The rows of a group lie close to one hidden flat surface of 11 dimensions, which may be shifted away from zero. Surfaces can cross.
(in the rows, 128 means zero)
Known rows, each followed by its group:
[159  92 144 113  54 103 154 119 142 127 167 105 130 121 148 117 152 125]  A
[137  54 122 138  83 135 101 147 171 145  98 107 150 126 119 139  94 129]  Q
[151 157 132 180 127 101 162  99  53 130  96 147 152 134 130 128 114 184]  E
[211  77 142 139 134  99 147 141 178 146 150 104 103 143 153 107 177  96]  D
[126 157 120  71 133 154 124 153 122 150 126 180 105 129 167  86  39 144]  H
[162 113 125  93 123 147 108 104 126 125 118 129  68  93 173 100 153  70]  A
[167 165 159 130 131  97 129 169 140 181 147 116 155 129 206 173 135 127]  A
[104  98 110  97  90  90  96 155 137 155 135  68 138 182 210  77 125 137]  A
[160 156 144 140 116 139  97 185 118 101  79 113 111 106 128 146  87 133]  A
[ 89 221 141 139  98 104 128 107 161  87 142 162 151 110 120 114 128 132]  H
[130  93 130 132 102 127  68  96 131 113 103 195  84 110 157 131 128  84]  Z
[142  99 125  82 110 135 108 180 110 152 150 102  98 143 139  86  86 111]  H
[ 85 129  77 124 149 154 118 143 141  86  89  88  99  89 107 120 104 136]  Q
[140 125 116 136 109 124 153 140 137  93  68 153  93  77 157 138 158 117]  Q
[146 184 135 138 125 111 122 197 169 126  84 120 133 117 161 148 100 142]  A
[138 145 112 147 193 120  93 108  83 139 136 129 112 133 157  90 104 140]  E
[ 91 121 147 147 144 125 132 127  70 122 149 126 150  86 113 146 171 128]  E
[123 116 151 157 117 146 129 114 106 103 107 149 167  93 122 175 124 178]  Z
[171 107 175 150 145 133 192 130 122 155 170 129 187 145 139 164 161 190]  Z
[133  99 117 131 146 118 148 142 153 200 184  88 168 109 103 160 103 122]  D
[136 125 150 153 143 128 151 139 168 150 131 138 183  71  95 120  98 135]  Z
[145 174 136 109 168 155 162  59 139 162 156 190 156 133 131 106  84 158]  H
[126  84 133 119 116 147  76 123 101  73 161  92  83 150 119  80 149 119]  E
[132 132 120 111  92  89  99 154 197 152 130 171 101 130 144 126 105  66]  A
[149  86 108 140 105  71 157 111 161 162 121 125 131 131 132  75 148  94]  Q
[134 149  92  99 125 118 185 147 214 125 112 134 111 130 161  99 135 148]  A
[139  49 108 128 150 123 133 111 159 139 120 132 107  97 157 111 203  91]  D
[172  57 153 179 173 118 128 147 105 144 127 102 155 102 139 121 149 155]  D
[109 133 132 131  96 118 118 114  78  97 119 133 101 109 127 101 155 100]  D
[144 159  88  83  98 132 128 102 208 146 146 119  85 143 117 146  88  94]  D
[111 147 127 135 162 137 131 124 128 137 151 108 153 126  82 119 115 127]  D
[134  99 115 123 127 115 148 170 174 135 126  67 117  74 117 121 176  74]  Q
[158 184 129 137 130  85 161 125 112 170 115 162 151 149 184  73  80 168]  H
[ 86  88 113 128  92 133  67 113 124 140  82  88 156 145  77 117 109  75]  Q
[ 80 169 131 139 139 118 141 117 170 104 134 133 171 143 140 149 173 155]  Z
[136 139 162 131  61 116 141 137 136 131 172 121 149 120 126 202 141 131]  E
[148 116  86 164 111  72 136 149 111 146 102 100 122 136 160  93  74 179]  Z
[102 108 145 130 150 152 121 149 122 121 116 119 159 131 131 180 149 157]  Z
[131 116 156 157  89 107  75  90  86  97 103 141 134 119 164 105 144 112]  A
[133 178 104 123 104 129  96 114 147  90 125 106  95 140 127 116  85 145]  E
[145 144 151 111  80 104  98 102 147 163 150 148 137 147 157 150 137  79]  Q
[148 152 118 110 128 122 122 124  75 140 199 123  72  96 158 139 111 123]  E
[131 116 142 154 117 121 140 151 149 111 120 176 128 107 144 200 151 145]  H
[164 129 175  97  67 127 150 106 116 174 171 107 168 102 131 115 128  96]  Z
[ 98 134 130 130 194 155 123 116 165 100 160 148 128  99 109 132 165 121]  E
[115 175 108 160  99  85  93  76 126  96 116  65 125 157 115 122 169  94]  H
[ 98 181 142  73  98 154 111 114 115 149 130  86 148 119 144 107 115  91]  Z
[152 151 128 143 138  93 119 161 125 166 110  44 163 136 143  95 119 110]  A
[163 134 120 126 119  95 181 157 140 127 172  48 116 125 111  62 159 120]  Z
[171 128 139 105 143 126 118 200 133 148 171 171  67 172 200 180 101 158]  E
[110 125 134 161 142 119 136 126 138 129 119 151 175 114 124 105 111 173]  D
[130 145 124 152 166 145 147 165 105  93  86 143 124 118 114 133 111 175]  H
[112  79 126 103  45 109 103 167 138 192 108  84 159 120 137 139  91  80]  Z
[128 129 102 137 114 142 180  67  77 116  90 127 109 128  67 111 148 113]  E
[126 161 139 116 172 143 165 156 147 147 139 107 145 105 163 172 167 142]  A
[132  95 134 180 139 127 111 117  78 127 120  97 167  74  95 131 106 150]  Z
[131 124  94 139 127 100 133 123 197 157 141 103 139 109 118 108  99 122]  Q
[160 134 115 162 135 118 228  86 153 133  91 172 151 132 120 149 138 179]  H
[ 92 106 170 150  50  98 124 140 116  87 121 143 165 132 125 139 186 139]  E
[150 120 135 102  73 112 129 168 136 130 165  91  95 165 124 159 131 109]  E
[157  61 154 171  59  97 116  96 110 158 145 143 175 101 129 157 104 142]  Q
[133 121 144 146 111 112 140  81  67 151 133 111 169 143 177 138 136 179]  A
[122 142 150 121 113 143  87 101  88 110 175 142 107  91  76 106 114  74]  H
[161 123 152 128 191 142  95 163  77 136 145 170  94 147 178 126 126 136]  D
[ 63 103 110 164 100  76  80 108 125 139 186 143 168 129 106 128  79 157]  Q
[150 107 124 164 125 117  98  85 147 179 105 121 180  98 102 142  84 106]  Q
[115 153 139 162 216 121 124 114  97 130 190 175 125 120 145 161 162 162]  Q
[110 132 124 141 181 134 125 196 110 150 125 125 148 107 107 150  98 151]  D
[160  59 156 144 146 125 103 148  96 157 140 125 136 110 148 158 153 109]  Q
[103 157 161  81 116 160 147 146 187 138 139 129 172 109 114 147 155  93]  Z
[142 105 137 179 172 103 130 158  68 136 137 144 122  67  62  86 130  88]  H
[163 123 129 144 140 163 175  16 145 138 177 105 165 134  47 137 120 162]  D
[139 155 112 148 146 150 139 114 120  67  88 118 104 159 113 131 113 189]  H
[131 136 150  98 122 150  74 134 101 143 135  85  98  66 151 141 166  21]  A
[117 193 128 119 101 111 147 122 163 118 213 103 123  68 115 160 132 121]  E
[170 126 106 130  84  76 103 143 156 167 114  56 119 137 139  72  97  81]  D
[165 139 111 132 156 162 129 113  70 146 117 114 104 122 111 159  65 150]  D
[149 130 162 103 101 105 145 151  81 197 181 194 137  75 149  71  60 109]  H

New rows. What belongs after each?
[145 202 112 126  98 106 182 121 157 124  82 116 136 117 162 123 119 154]  A
[ 88 110 111 116 136 120  70  68 141 120 106 178 138 137 183  27 112 124]  D
[136 118 127 112 107 150 165 137 105 146 154 105 132 107 132 199 117 165]  A
[156 123 174 131 100  88 111 195 160 113 162 106 138 142 144 103 153 112]  D
[106 142  62 125 193 141 101 107 101 122  90 126  73 129 145  87  92 128]  Q
[109 149 142 170 122  59 131 114 137 168 131 140 200 119 143 105 167 109]  E
[165 108 119 145 158 143 141 124  61 142 117  92 131 119 141 111  91 170]  Z
[168 110 141 145 137 159 133 128 103 124  48 139 117  71 142 166 163  84]  Q
[104 161  96  96 117 150 124 124 178 105  72 111 102 136 114 120 138  83]  Q
[149  94 110 134  95 141 110 109 150 123  98  79 122 100 141 136 102 131]  D
[141 118  96 122 132 127 165 123 150  99  86 139  86 125 151 109 140 146]  Q
[ 74 201  99 127  98  98 119 125 154 131 103 150 134  94 145 139 110 102]  E
[168 135 163  96  88 127 132 104 144 168 141 179 137 138 193 129 111 112]  Z
[154 141  91 107 134 131 142  84 108 207 171 105 112 130 105 153  69 104]  D
[147  81 130 133 157 167 140 149 148 115 113 103 130 111 117 156 126 164]  Q
[114 108 145 162 167 147 170 120 127 138 176  80 202  97  43 153 148 159]  D
[166  86 140 133  51 111 141  89  79 121 157 119  89 101  81 102 125  84]  H
[104 193 121 120 111 108  77  74 122 141 130 154 123 121 157 114 111  81]  H
[124 153  90 136 159  71 197 122 101 188 122 137 124 128 105  94 153  85]  E
[105 164 138 171 157  57 105 132  98 165 191  93 180  89 147  94 143 125]  E
[135 133 124 111  67 100 161 129 115 163 119 163 124 110 156 100  81 120]  H
[124 141 120 104 140 149 120 113 150 127 143 192 107 136 159 144  93 148]  D
[133  84 134 138 160 149  90 141 146 139 155  66 161 124 106 124 114 136]  D
[ 99 129  91 110  95  98 106 132  98 136 124  35 104 155 140  81 146  95]  Z
[167 136 131 105 117 133  92  60 126 149 210 100  98 111 141 123 114  83]  E
[149 138 113 109 103  91 121 113  88 174 144 130 100 133 150  92 103  81]  D
[195 116  98 128 124  92 134 176 137 137  82 106  51 116 165 108 142  62]  D
[195 149 136 140  98  79 152 141 196 113  95 134 113 138 176  64 140 124]  A
[167  89 168 157 108 124  90 152  75  86 123  69 130 116 133 110 155 131]  D
[144 144 164 123 153 176 137  73  66  99 152 109 142  97 100 118 173 111]  Z
[141 131 149 161  88  87 151 116 128 130 166 110 168 122 141 134 142 163]  Z
[145 213 110 115 146 116 147 100 138 109 195 141  73  79 197 149 120 162]  Q
[169 162 163 106  78 139 186  81 100 165 137 101 183 101 120  99  97 132]  Z
[142 142 166 151 107 122 161 113 145  76 165 142 134  99 124 128 175 152]  Z
[175  53 141 132 111 145 197 132 104 143 141 206 104  78  92 145 111 128]  H
[120 144 159 129  85 139 139 115 151 114 118 171 157 107 149 161 122 161]  Z
[141 169 143 148 214 138 145  91 167 155 148 215 158 128 146 171 142 152]  H
[142 108 130 125 127  91 156 153 138 183 169 125 141 116 110  91 133  84]  H
[137  87 127 139 152 122 133  98 131 161 166  90 161 173  87 120 138 130]  Q
[100 165 107 115 122 103 110  91 127 112 169 164  92  77 167  82 132 106]  E
[125 140 117 155 116  94 167 143 160 105 141 149 120  41 148 144 156 138]  Q
[ 99 191  78  94 138 144 149  68 148 155  70 156 130 135 152 109  77 127]  H
[182  69 162 149 126 151  97 187 140  79 133 135  98  96  87 149 131 118]  A
[151 144 100 134 112 122 145 121 149  91  81 217  60 118 121 104  88 134]  H
[111  85  88  96 139 144 142 152 175 132 125 103  97 141 120  94 125 130]  A
[158  97 121 137  95 103 174 181 108 135 115 136 111 112 103  78  96 128]  H
[135  93  87 111 125 120 117 136 167 142 124 113 103 153 157  95  93 142]  Q
[137 133 157 131  61 109 101 124 103 142 176 124 136 115 162 168 123 125]  E
[ 77 181 127  80 123 130 104 133 131 146 192 151 118 153 103 130 106  92]  D
[106 110 126 126 119  92  92  96 133 134 138 146 129 133 158  59 158  79]  E
[143 124 139 132  66 149 186  68 122  90 134 127 136 118  74 150 139 154]  H
[176  88 140 174 161  83 144 107  99 167 135 178 127 108 172 117 155 122]  Q
[178 137 162 147 163 116  84 170 134 163 134 138 126 107 133 153 126  70]  A
[117 135 146 164  84  92 162 118  59 101 143 131 140 106 120 122 156 156]  E
[146 112 126 151 200 139 136 114 130 145 160 121 144 125 119 144 125 153]  Q
[128 150 109 143 146  95 123 172 121 166 142  59 140 155 106 123 120 105]  E
[120 195 141 107 136 147  86 106 163 134  86 168 126 140 135 167 137  59]  Q
[ 73  80  94 168 122  71  78 173 127 149 112  70 165 145 141 148 125 154]  Z
[142 137 167 166 124  94 113 122 119 148 175 110 185 121 138 158 141 146]  E
[154 192 125 104 114 176 113  68 156 145 114  72 132 114  99 157  98  79]  Q
[118 109 125 140  74 147 168 112 144 129  58 152 160  90  81 146 105 126]  Z
[ 99 138 116 119 106 148  94 133 184  74  84 108 120 163  88 114 133 105]  E
[172 105 125 164  71  53 165 141 113 146 110 187 101 103 144 102 129 111]  H
[104 126 116 111 187 130  89 157 132 165 137 144 115 117 164 134 133  86]  E
[ 90 157 104 113 115 134 103  69 119 127  71 118 137 139 131 112 133  88]  Z
[142 129 138 136 137 121 149 165 114 141 114 128 154 148 170 165 130 186]  H
[ 92 137 136  98  93 131  68 135 157 128 169 107 122  96 136 162 138  68]  E
[125 126 154 115 135 173 109 131 105 108 168 139 124 128 119 181 112 158]  D
[124 104 129  96 187 175 129 181 181 103 137 127  98  93 136 149 172 112]  A
[158 105 146 159 123 127 123 158 114 130 144 134 144  71 131 122  79 165]  Z
[107 115 131 158 171 148 137 113  66 140 131  85 166  99  67 152 164 117]  E
[151 124 150 130 115 116 139 153 176 111 154 141 118  78 118 108 133 111]  Z
[116 167  92 100 123 126 120 116  55 151 141 128  65  93 158 129  93  94]  E
[120 152 130 142 104 163 104  98  85  86 116  85 123 114  92 180 105 147]  E
[106 205  97 132 132  89 152 155 163 124 142 122 121  99 123 124 117 132]  E
[171 102 179 137  89 137 111  92 102 118 190 118 156 144 142 151 109 173]  D
[156  80 132 119  78 146  89 139 114 139  86 110 115  95 158 156 104 101]  Q
[148  85 125 122 141 130 132  90 103 194 184 121 143 119 129 132 116 123]  D
[118 154 130 120 139  91 157 200 144 184 112 151 168 125 181 121 100 153]  H
[109 140 111 152 121  70 166 127  76 180 117 172 156  98 145  92  98 134]  D
[139  85 149 123 184 168  89 132  61 140 130  95 112 145 126 153 166  97]  Q
[120 112 122 118  91  88 111 176 189 152 154 127 137 150 129 130 121 106]  A
[160 143 126 148  77  98 163 107  89 112 119 110 130 142 113  86 108 156]  H
[142 119 118 129 163 120 147 103  86 180 134 151 127 130 136 130 148  93]  E
[122  38 102 151 143  99 133 150 124 141 161 118 129 149 131  97 120 176]  Q
[112 104 127 156 145 136 145 116 129 130 141 112 166 108  63 151 152 127]  A
[151 159 123 145 143 128 111 121 164 124  84 158 132 164 148 152  93 159]  E
[ 81 150 163 114 117 174  93  96 144 105 113 158 170  82 110 168 143  96]  Z
[104 155  97 103 125 141 125 127 161 107 164  63 104  96 119 135 110 141]  Q
[127 106 119 107 172 194 153  95 173 115 163 156 113 116 104 204 142 149]  D
[ 96 122 133 106 116 126  75 162 122 133 193  59 114  86 143 164 147  82]  Q
[154 138 105  94 108 156 150 108 125 175 116  92 101 145  73 193 110  67]  E
[137 141 148 168 124  70 166  73 105 127 140 207 138 146 135 122 201 118]  Q
[135 137 157  87 108 142 151 181 149 134 155 120 133 147 177 153 142 159]  Z
